There are 4 nested groupings, the coarsest first. Each group lies inside one group of the grouping before and may be the whole of it. The rows also spread widely along 15 directions, which tell nothing about the answers.
In the rows, 128 means zero.
Known rows, each followed by its group in each grouping:
[115 164 117 153 133 137  95 126 164 223 145  76 157 149 196 158 189 160
 180 122 119 159 140 120 211 134 126 115 111 108 106 158 149]  Gosi q373 q210 q476
[ 55 130 101 113 142  90 121 130 152 169 144 126 140 130 178 200  72 174
 170 123  62  86 101 135 154  99 128 105 138 211 157 170 115]  Gosi q373 q130 q632
[146 137 161 112 124 133 152 150 125 205 165  55 145 130 137 151 120 184
  86 152 116  89 116 125 164 129 177 123 158 199 138 132  64]  Gosi q413 q247 q156
[134 113 166 155 173 130 149 120  98 183 153  82  90 144 147 113 146 138
  56 166 172  55 191 128 122 102 134 128 125 141 154  88  87]  rases q719 q603 q296
[121 152  87 161 143 107 121 102 139 169 142 117 126 139 130 150 140 109
 189 109 111 114 125 120 208  90 111 108 153  68 140 117 131]  Gosi q731 q381 q999
[143 152 164 153 114 126 158 132 165 199 146 121 135  92 118 152 146 138
 142 107 140 118 109 143 141 147 125  97 152 201  82 171  36]  Gosi q413 q916 q543
[172 130 116 106 150 158 155 114 119 123 137  92 136 135 108 132 101 153
  96 116 141 151 104 137 156 185 169 123 130  57 173  99 137]  Gosi q413 q247 q595
[136 115 114 109 101  95 168 116 131 142 158  89 159 125  94 160 126 151
 203  72 117 192 100 100 159 127 114 123 143 115 127 168 101]  rases q141 q730 q404
[156 118 187 182 149 133 168 121 195 157 153 136 149  93 151 141 153 110
 134 111 125 158  87 168 106 132 148 101 169 151 107 173 130]  Gosi q413 q916 q209
[117  74 162 190 176 107 192  80 151 110 110 160  82  93 138 142 149 102
 137  96 137 136 141 133 131  79  92 117 127  70 172 156 159]  Gosi q931 q751 q837
[115  91  80 132 156 132 134  93 101 176 135  84 120 168 127 118 164 138
 130 169 165  89 179 107 130 145 126  88  91 150  96 100 137]  Gosi q373 q150 q784
[227 164 102 111  94 127 136 123 161 108 186  92 153 123  95 128 101  89
 155 117 114 116  96 146 113 139 141 104 183  93 130 121 130]  Gosi q731 q899 q468
[147 137 149 110 129 141 150 152 117 176 109 107 112 154 103 118 124 112
  84 134 167  92 154 133 149 175 123  96 128 160 105 104  60]  rases q251 q982 q386
[147 187 127  98  89  92 100 159 149 178 162  87 141 170 149 158 134 118
 155 139  75  92 131 111 159 110 114  90 147 157 108 123 128]  rases q141 q730 q657
[ 86 105 120 137 143  92 108 169 114 149 135  86 139 159 124  92 136 130
 105 146 159 106 158 143 166 106 140 147 135 147 157 121  95]  rases q141 q764 q149
[116  52  93 157 172 118 189 100 113 153 131 110 118 153  93 111 117  91
 154 115 190 117 143 145 119 101 110  95 172 132 106 109  91]  Gosi q931 q600 q596
[103 127 144 183 220 155 121  85 151 170 140 145 123  82 162 159 118 152
 107 104 133 138 111 152 116 162 172 141 104 118 187 148 145]  rases q141 q482 q445
[160 113  99 165 148 139 129 111 182 188 147  86 159 135 151 131 156  78
 179 129 100 125 112 132 190  86 154 109 187 107 124 151 173]  Gosi q731 q408 q514
[138  61  82 147 160 135 131  99 140 164 143  66 157 123 135 113 151 130
 128 174 114  88 131 119 151 111 189 129 142 184 141 150 163]  Gosi q931 q715 q260
[200 172 167 105 105 142 186 129 130 159 159  85 125 132 134 168 101 167
 110 109 111 116 112 138 184 134 126 114 167  82 152 111  73]  Gosi q731 q899 q230
[ 69 100 157 176 168  95 154 106 123 185 138 144  94 141 134 150 162 130
 125 141 139 100 152 107  91  99 106  76 107 188 103 121 128]  Gosi q373 q210 q521
[108 135 130 120 100  77 155 145  95 139 134 100 111 152  27 131 140 117
 153  80 149 181 116  61 152 110 109 108 132  83 136 101 108]  Gosi q373 q150 q601
[131 105 144 157 130  86 172 121  99 130 163 103 141 134  51 106 148 146
 117 134 132 144  97 107 149 107 169 119 159 109 142  90 110]  Gosi q373 q130 q547
[ 80 112 103 137 135  89 127 147 131 115 146 137 164 122  78 134  91 145
 162  95 129 166  72 145 130 145 155 124 145 159 147 146 103]  Gosi q731 q381 q78
[144 116 153 131 136 126 195 114 117 149  98 150  87 157  98 134 132 102
 108 122 159 107 145 132 126 150  86  57 130 124  87  94  96]  Gosi q931 q600 q838
[143 139 140 143 139 137 137 131 142 156 159  83 162 157 198 139 145 181
 135 131 145 156 132 178 173 150 131 125 136  79 128 127 127]  Gosi q931 q715 q123
[165 160 144 122 116  97 145  87 137 107 164 148 109 101 138 165 125 152
 128 144  83  71 133 129  92 148 107  89  96 149 132 138 125]  rases q141 q764 q265
[166 185 133 134 106  75 130 107 139  86 152 152 113 120 106 146 133 111
 154 117  73 111 113 121 160 117 101 104 131  55 153 111 147]  rases q141 q482 q570
[ 94 168  91 128 151 101  70 119 121 107 169 122 157 124 148 148  95 187
 137 132  92 119 102 147 146 162 164 145  98 108 190 121 148]  rases q719 q603 q296
[119 122 175 177 169 137 141 120 134 188 142  91  91 112 130 130 176 126
 103  95 198 161 168 104 110 117 119 138 102  91 160 140 123]  Gosi q373 q210 q521
[ 91 167 134  82 105  80 108 164 120 158 142 111 129 172 133 173 106 156
 130 132  70 107 119  96 142 130 122  92 111 178 137 120 131]  rases q141 q730 q657
[204 155 106 136 137 150 152  77 129 163 158 116 112 130 121 130 141 105
 141 129 168  83 165 146 110 175  99  79 123 103  80 104  84]  rases q141 q764 q265
[124 130 154 166 135  80 157  87 145  81 128 168  86  75 119 152 142 132
 142 104 107 116 128 123 130 102  89 119 101  87 176 159 140]  Gosi q931 q600 q596
[102 156  83 139 172 110 101 126 130 129 144 165 110 160 102 135  68  80
 124 128 133  80 108 158  78 146 134  67 149 126 135  64 144]  Gosi q373 q130 q632
[155 113 103 149 149 131 121 119 124 161 155  77 131 126 104  92 145  99
 123 134 182 100 161 132 132 130 141 136 140 130 131 123  92]  rases q719 q603 q296
[128 156 163 128 112  77 149 117 128 105 165 143  90 131 114 164 127 129
 134 116 121 120 136 107  53 121  81  78 103 125 130 117 144]  Gosi q373 q150 q784
[ 98  97 154 126 150  95 158 146 125 105 134 105 112 150 173 145  97 157
  92 133 122 110 141 153 141  81 119 137 140 106 204 125 143]  Gosi q931 q715 q260
[151 120 183 104 113 105 161 167 173  69 149 134 136 112 128 144  84 122
 101 101 120 163  85 166  58 151 132 112 146 147 162 165 145]  Gosi q413 q247 q595
[137  95 101 187 164 134  98 110 149 179 164  56 140  97 145  95 185 120
 129 151 175 100 168 130 137  99 164 161 130 149 151 163 128]  Gosi q931 q715 q260
[149 175  94  84  87 108  66 152 168 103 141 107 111 115 142 139 119 106
 137 133 135  80 168 129  77 163  88 106  74 173 134 172 140]  Gosi q373 q150 q784
[147  91  93 183 125  79 132 103 173 107 184 107 147 112 120  99 171  67
 202 126 151 129 134 149  94  74 104 111 169 117 104 162 145]  Gosi q413 q916 q543
[ 89 176 138 144 102  52 112 144 143 111 175 164 145 144 147 156 121 165
 166 138  89 107 101 167 114 127  97  79 130 169 100 124 106]  Gosi q373 q210 q476
[160 107 175 140 124  91 177 150 139 106 183  80 132 147 117 124 116 110
 128  96 151 177 112 140  87  74 121 129 192  69 166 120 142]  Gosi q931 q600 q838
[110 166 164 134 113  85 175 121 108 119 127 176  98 160 116 167 126 155
 139 105 129 137 122 137 129 154  65  59 109  96  96  89  95]  Gosi q931 q715 q260
[117 174 152 146  96  72 123 149 156 137 157 149 114 140 113 146 144  97
 167 106 131 130 127 129  91 116  74  72 133 144  88 133 112]  Gosi q373 q130 q547
[132 141 133 102 113  97 168 130  85 123 158 107 147 157  98 140 106 194
 132 109 138 152 112 138 164 162 122 116 130  93 134  94  64]  rases q141 q730 q404
[ 72 143  99 107 146 114 128 121 128 162 130 130 120 151 143 197  78 154
 171  85 113 146 109 116 126 146 106  91 114 135 144 134 133]  Gosi q931 q715 q123
[ 60 132 119 127 149  90  88 154 136 161 146 117 115 176 142 155 122 110
 136 129 115 128 134  96  77 108 122  87 107 164 141 117 193]  Gosi q373 q210 q521

New rows, each followed by its group in each grouping:
[ 81 131 172  87  97  88 143 182 150 120 104 120  83 120 145 170 101 141
 121  72 153 144 163 115 116 114  52 130  87 157 178 198  90]  Gosi q373 q210 q521
[171  90 124 126 153 146 167 100 137 134 150  71 122 143 188 128 140 146
 106 159 148  93 170 154 146 120 123 120 129  92 151 128 142]  Gosi q413 q247 q595
[134  99 135 108 142 110 160 137 137  88 163 110 156 142 136 140  75 157
 100 139  98 131  78 163 101 138 171 114 160 132 175 119 157]  Gosi q413 q916 q543
[ 97 120  62  78 105  76 130 129 123  69 139 129 148 168 135 154  81 157
 182 126  95 126 112 146 150 144  95  92 118 113 138 128 144]  Gosi q413 q247 q595
[118 149 190 116 111 105 167 144 135 153 140 101 120 128 135 179 128 178
 124  90 104 172 110 100 159 118 119 122 120 107 164 149 123]  Gosi q373 q150 q601
[136 119 138 138 142 133 123 119 127 182 176  40 146 140 158 138 172 159
 147 112 157 182 157  93 136 125 138 151 106  90 150 151 153]  rases q719 q603 q296
[123 173 205 169 110  78 171 128 122 172 205 109 145 126 137 167 160 209
 142 117 112 155  93 133 143 107 127 108 157 123 113 117  64]  Gosi q413 q916 q543
[118  78  64 104 150 124 159  88 103 129 133  99 114 118 104 138  86 138
 155 107 173  94 164 125 125 142 100 128 110 150 149 151  68]  rases q719 q603 q296
[135 166 155 128 120 113 121 140 161 124 112 155  78 133 139 145 146  80
 116 114 143 113 158 123  88 149  68  73  89 112 120 135 151]  Gosi q413 q916 q209
[120 107  83 109 119 115 108 160 117 149 142  51 116 175 133  95 151 107
 138 132 217 116 206 126 132 121  83 124 111 115 122 127  98]  Gosi q413 q247 q595
[ 96  99 165 160 146  81 136 145 138 116 147 130 116 101 101 127 126 127
  99 131 119 113 114 119  92  91 152 133 131 180 180 151 134]  Gosi q731 q381 q78
[203 100 142 163 122 122 175 116 194 124 156 105 170 118 162 117 145  94
 161 134 100 123  98 189 171  91 142 112 212 111 114 162 142]  Gosi q931 q751 q837
[130 120 117 121 184 145 147 121 117 141 142 105 117 152 111 146  64 121
  98 101 142 140 100 136 105 140 163 115 158  75 191  82 156]  Gosi q931 q600 q838
[181 115 195 120 103 117 207 154 147 123 151  95 151 163 164 137 126 153
 104 139 105 136 111 171 173 108 123 106 184 102 128 121 116]  Gosi q731 q899 q230
[ 90 103  74 107 174 141 122 118 161 139  87 138  94 128 135 165  69  77
 144  86 134 117 134 123 116 137 108 101 111 125 179 158 172]  Gosi q373 q130 q632
[138 193 106 101  74  83 106 157 155 134 177 116 153 161 120 160 109 122
 202  91 118 156 103 138 115 145  86  78 148 125  87 132 111]  Gosi q373 q210 q521
[108 185 143 145 120 101  84 143 169 203 165  94 135  98 129 179 148 135
 161 106  71 135  93  76 151 103 158 122 133 170 152 171 142]  Gosi q413 q247 q595
[100 185 245 167 117  67 127 157 151 154 154 132  86 100 133 173 171 148
  91 111  75 143 116  73 118  70 126 125 107 123 190 146 163]  Gosi q373 q130 q547
[131 174 119 113  99  74  86 175 155  84 154 117 125 146 138 131  96 101
 133 123 109 105 125 154 122 102 107 121 149 101 174 123 150]  Gosi q931 q715 q123
[166 150 147 134 122  94 163 115 124 129 158 110 105 171 130 150 132 108
 127 137  88 106 124 111 144  79 112  82 166  57 144  71 172]  Gosi q931 q715 q260
[138 174 160 156 152 105 133 106 119 140 173 137 105 137  88 162 127 122
 124 101 101 159  86  88  79 130 151  87 132  63 157  72 189]  Gosi q931 q751 q837
[ 83 129  66 132 128  61 108 121 127  99 142 157 107 141  89 140  92  87
 185 111 122  88 126 127  95 100  86  84 134 145 132 119 128]  Gosi q931 q751 q837
[217 167 177 117 100 160 139 131 182 165 131  65 102  82 165 146 172 124
  99 116 135 115 165 110 168 136 115 140 110  95 164 190 118]  Gosi q413 q916 q209
[103  54 122 139 145 116 187 135 131 147  90 117  99 140  93 115 130  80
 147  84 202 146 161 128 136 106  78 108 142 133 120 155  85]  Gosi q931 q751 q837
[163 149 165 119 134 121 138 136 129 109 154 127 108 142 122 136 110 127
  64 157 107  89 121 132  75 149 148  90 121 131 156  88 164]  Gosi q731 q899 q230
[151 155 203 169 132 110 144 165 171 191 177 103 164 125 127 134 141 113
 122 106 109 162  78 150 133 107 170 123 201 151 122 139 104]  rases q141 q764 q149
[132 111  71 145 168 127 138  88 149 146 160 119 116 127 112 159  86  72
 187  81 152 134 118 128  68 115 111  93 160 108 137 130 150]  Gosi q931 q715 q260
[ 47 107 169 168 164  64 136 134  99 105 146 159 130 159 135 125 143 188
  80 176 101 115 111 142 118 119 158 102 100 146 156  83 163]  Gosi q373 q130 q547
[131 125 155 131 148 137 135 131 119 183 117  84  79  97  70 141 141 115
  73 114 131 110 141  47 134 114 162 138 103 142 198 135 134]  Gosi q731 q899 q230
[128 166  87  96  96 104 110  99 129 155 126 130 111 116  94 173 134 125
 183 112  96 101 139  67 136 167  92  81  72 173 100 157 115]  rases q719 q603 q296
[120 145 142 116 115  93  94 160 138 122 168  98 143 113 112 139 116 156
 101 147  91 107 102 110  98 131 177 133 116 193 178 147 148]  Gosi q731 q381 q999
[ 76  78 181 131 145  87 153 167 153 103 121 128  93 148 175 140 116 110
 107 110 161 142 163 148  54  89  72 113 113 152 164 167 159]  Gosi q931 q600 q838
[163 169 101 144 128 149 126  93 167 193 117 133  97 110  99 165 154  61
 195  71 148 142 139  88 138 154  82  74 110 100  90 154 128]  Gosi q731 q381 q78
[114 158 185 119  95  85 112 172 130 111 144 132 107 131 131 132 150 157
  85 149 140 108 155 125  73 156 102 101  68 189 127 142 115]  Gosi q731 q381 q78
[106 135 173 144 114  71 152 139 128 114 167 141 139 160 105 151 145 141
 155 109 111 193  87 114  71 133 116  75 127 125 100 114 170]  Gosi q931 q600 q596
[134 103  99 128 148 120 167 114 116 109 124 124 122 138  76 119 102 111
 129 105 157 138 111 140 152 145 130 107 148  74 150 101 113]  Gosi q413 q247 q156
[ 91 144 204 144 116  72 124 173 138 115 120 138  84 110 121 137 148 132
  78 125 118 110 146 105 123  92 108 132  95 148 188 151 131]  Gosi q731 q381 q999
[209 176 143 159 126 129 158  38 164 151 153 146  99  64 142 179 173 130
 166 120  80  85 138 108 153 140  98  94 101  97 119 161 124]  rases q141 q482 q445
[212 145  82 106 121 150 132 103 136 142 145  88 135 127  98 125 112 109
 118 153 113  71 119 129 147 163 164  97 151 127 126 105 128]  Gosi q931 q715 q123
[134 155 144 112 106 111 133 129 157 128 120 131 122 124 158 166 132 149
 141 119  93 124 125 129 151 147 102  98 102 132 133 163 142]  Gosi q931 q600 q838
[ 43 180 174 145 128  69 108 149 110 157 170 134 138 128 139 184 123 232
 137 107  99 162  91 118 126 140 136 121  95 161 155 134 100]  Gosi q931 q600 q838
[108 151  86 119 127  85  85 156 142 112 119 135 107 141  84 119  94  70
 122 129 107  75 120 121 143 105 131 107 143 131 172 108 147]  Gosi q373 q210 q521
[146 108 120 120 166 128 166  90 116 100 128 129  99 138 143 140 104 133
 110 121 145 109 156 147 130 142 103 117 108  63 175 109 137]  rases q141 q482 q445
[ 77 175 103 133 140  85  27 200 153 134 172 105 141 156 125 113 102  90
 116 136 131 113 113 143  77 122 162 123 141 161 166 109 163]  Gosi q413 q247 q595
[120 154 110 116 130 131  57 132 136 142 137 101 148 114 116 126 161 151
 114 143 114 142 127  88 114 206 176 130  47 165 145 154 182]  rases q719 q603 q296
[206 131  86 106 130 140 133  78 119 113 159  86  97 134 120 120 136 112
 105 171 144  51 179 113  87 152 121  88  95 104 132  95 159]  Gosi q373 q150 q601
[110 102 133 202 188 111 158  90 139 165 144 122 114  98 121 131 137 120
 132 112 129 110 117 135 183  62 150 143 171  87 186 126 116]  Gosi q373 q210 q521
[153 101 119 101 115 125 144 127 145 135 133  95 120 120 106 132 129 115
 121 130 141 112 143 106  92 148 126 102 108 183 127 162 132]  Gosi q373 q210 q521
[138 112  69 120 133 122 108 102 155 142 165  60 111 105 150 145 129 108
 183 100 174 114 186 110  93 102  86 140 105 122 160 186 134]  Gosi q373 q150 q784
[153 133  96 159 171 150 143  91 117 168 137 103 128 154 108 122 142 115
 144 110 163 149 124 132 169 151 142 104 143  34 127  77 140]  Gosi q931 q600 q596
[153 128 153 164 127  93 147 107 116 109 187 125 165 104  73 118 151 178
 114 157  97 134  71 127 115 151 198 115 134 149 133 110 131]  Gosi q731 q381 q78
[ 99 151  70 161 117  59  88 113 108 113 188 119 166 148  99 114 153 161
 193 144 113 125 108 134 156 121 138 111 132 108 115  99 126]  Gosi q931 q751 q837
[172 119 159 128 139 123 153 135 108 181 201  37 144 147  83 125 126 126
 103 129 141 143 114  87  92 113 188 132 176 131 153  94 122]  rases q251 q982 q386
[ 84 107 142 142 148  93 116 143 110 149 132 106 123 141  90 126 147 139
  90 154 101 123 112  78 123 114 181 118 112 167 166 109 176]  Gosi q931 q715 q123
[156 191 132 153 110  91  85 122 161 164 219  84 181 121 167 153 161 164
 182 133  76 136 100 136 140 118 153 126 148 129 121 146 140]  rases q141 q730 q404
[ 55 120 142 190 207 125 132  92 149 188 125 162  97 104 165 183 122 135
 135 105 111 111 122 124 126 102 128 110 111 143 170 145 148]  Gosi q731 q899 q468
[169 168 108 117 120 118 134  94 150 159 156 116 137 115 111 175 118 124
 175 105  74 122  96 104 156 142 134  99 141 120 129 139 130]  rases q141 q482 q445
[186 157 143 173 135 126 138  83 144 130 164 137 116 105 110 129 175 115
 135 134 134 121 129 124 103 154 127  89 109  90 109 115 151]  Gosi q731 q381 q78
[106 121 115 147 168 135 104 135 164 173 122  95 110 139 170 137 145  81
 158  80 177 162 174 129 142 112  90 140 115  77 162 164 152]  rases q141 q482 q445
[102 137 131 110 120 118 138 137 142 147 104 146 103 133 109 166 117 115
 143  95 129 137 130 101 111 160  91  82  89 159 121 152 129]  Gosi q731 q899 q468
[110 104 178 178 156  99 146 149 152 170 186  89 142 137 126 128 150 109
 127 114 146 173 103 123  74  80 156 119 178 140 139 132 149]  Gosi q413 q916 q209
[102 136 188 139  98  42 141 175 108  99 139 148 124 149  73 100 155 135
  89 152 113 111 121 126 128 114 123 104 126 168 123 101  97]  rases q141 q730 q657
[ 68  95 104 142 168  97 122 153 137 106 123 147 108 168 133 113  99  76
 127 117 185 121 149 172  79 122  90  92 132 124 137 111 140]  Gosi q413 q247 q156
[172 174 112 117 121 126 119  74 126 119 162 126 110  93 124 160 130 155
 144 122 122  97 146 111 103 185 108 107  69 115 135 140 119]  rases q719 q603 q296
[164 155 137 124 117 123 142 123 166 130 143 127 141 116 150 157 111 137
 144 118  98 118 101 160 145 148 126 101 147 130 129 152 122]  Gosi q931 q600 q838
[150 162 140 104 102 131 123 162 124 201 149  49 127 154 135 144 142 153
 116 126 150 120 154 105 163 134 128 121 131 143 127 127  85]  Gosi q931 q715 q123
[ 76  81  79 131 166 102 148 118  84 139 141  99 124 163  94 118 101 150
 130 127 174 119 141 129 137 120 134 118 131 118 155  91 100]  Gosi q373 q130 q632
[ 98 130 122 131 114 109 118 115 153 174 123 109 123  87 120 167 171 153
 171 106 113 144 132  74 156 142 117 117  75 182 125 205 120]  Gosi q413 q247 q595
[103 128 111 103 123 116 123 140  86 173 156  62 155 149  75 136 137 198
 119 132 131 160 104  77 158 170 185 126 104 152 142 110 109]  Gosi q413 q247 q595
[ 67 108  58 152 141  80 110 117 133 138 115 133 123 158 112 132 138  85
 204 109 132 130 138 116 168  92  89  97 132 106 122 128 152]  Gosi q931 q715 q123
[ 91 168 175 128 106  87 128 156 127 148 143 123 136 162 171 157 157 200
 120 143 104 138 131 136 169 141 110 100  93 130 121 124 122]  Gosi q373 q130 q547
[107 133 172 101  94  91 169 170 144 127 146 113 146 140 150 165 103 178
 138 102 121 156 106 154 144 135 102 109 141 160 129 165  78]  Gosi q413 q247 q156
[104 108 141 143 122 112 132 133 178 137 128 132 138 102 174 142 157 143
 150 128 143 127 143 160 110 152  98 105  95 201 100 207 109]  Gosi q413 q916 q543
[142 171 157 109 137 130 104 184 140 163 166  70 126 183 148 137 103 114
  87 116 144 148 126 131 106 125 147 118 154  85 171  87 163]  Gosi q373 q210 q521
[134 126  94 174 129  83 128  92 146 115 180 103 165 117 153 134 158 156
 202 128  97 135 113 147 202  79 128 140 152  65 154 149 143]  Gosi q731 q381 q78
[ 66  82 128 147 147  83 139 115 109 137 114 127 119 131 139 126 168 170
 127 154 130 101 169 117 169 118 109 127  75 172 138 153 108]  rases q141 q482 q445
[124 108 179 176 151 117 165  98 138 162 161 104 130  83 137 149 166 182
 126 116 136 152 122 119 118 122 146 136 115 149 147 171 112]  Gosi q931 q600 q838
[ 71 116 104 140 127  83  89 157 158 134 140 111 157 136 167 128 132 144
 158 144 114 110 129 159 148 109 126 126 128 191 135 173 130]  Gosi q931 q600 q838
[143 191 130 119  87 104 121 170 150 171 165 101 142 168  83 145 131  88
 184  67 155 198  98 115 118 147  99  79 166  90  82 112 104]  Gosi q413 q916 q543
[152  91  90 148 154 110 156  62 132  90 117 158 115  57  55 120 119 108
 130 127 103  79 110 117 141 143 155 125 115 142 168 154 117]  rases q141 q764 q149
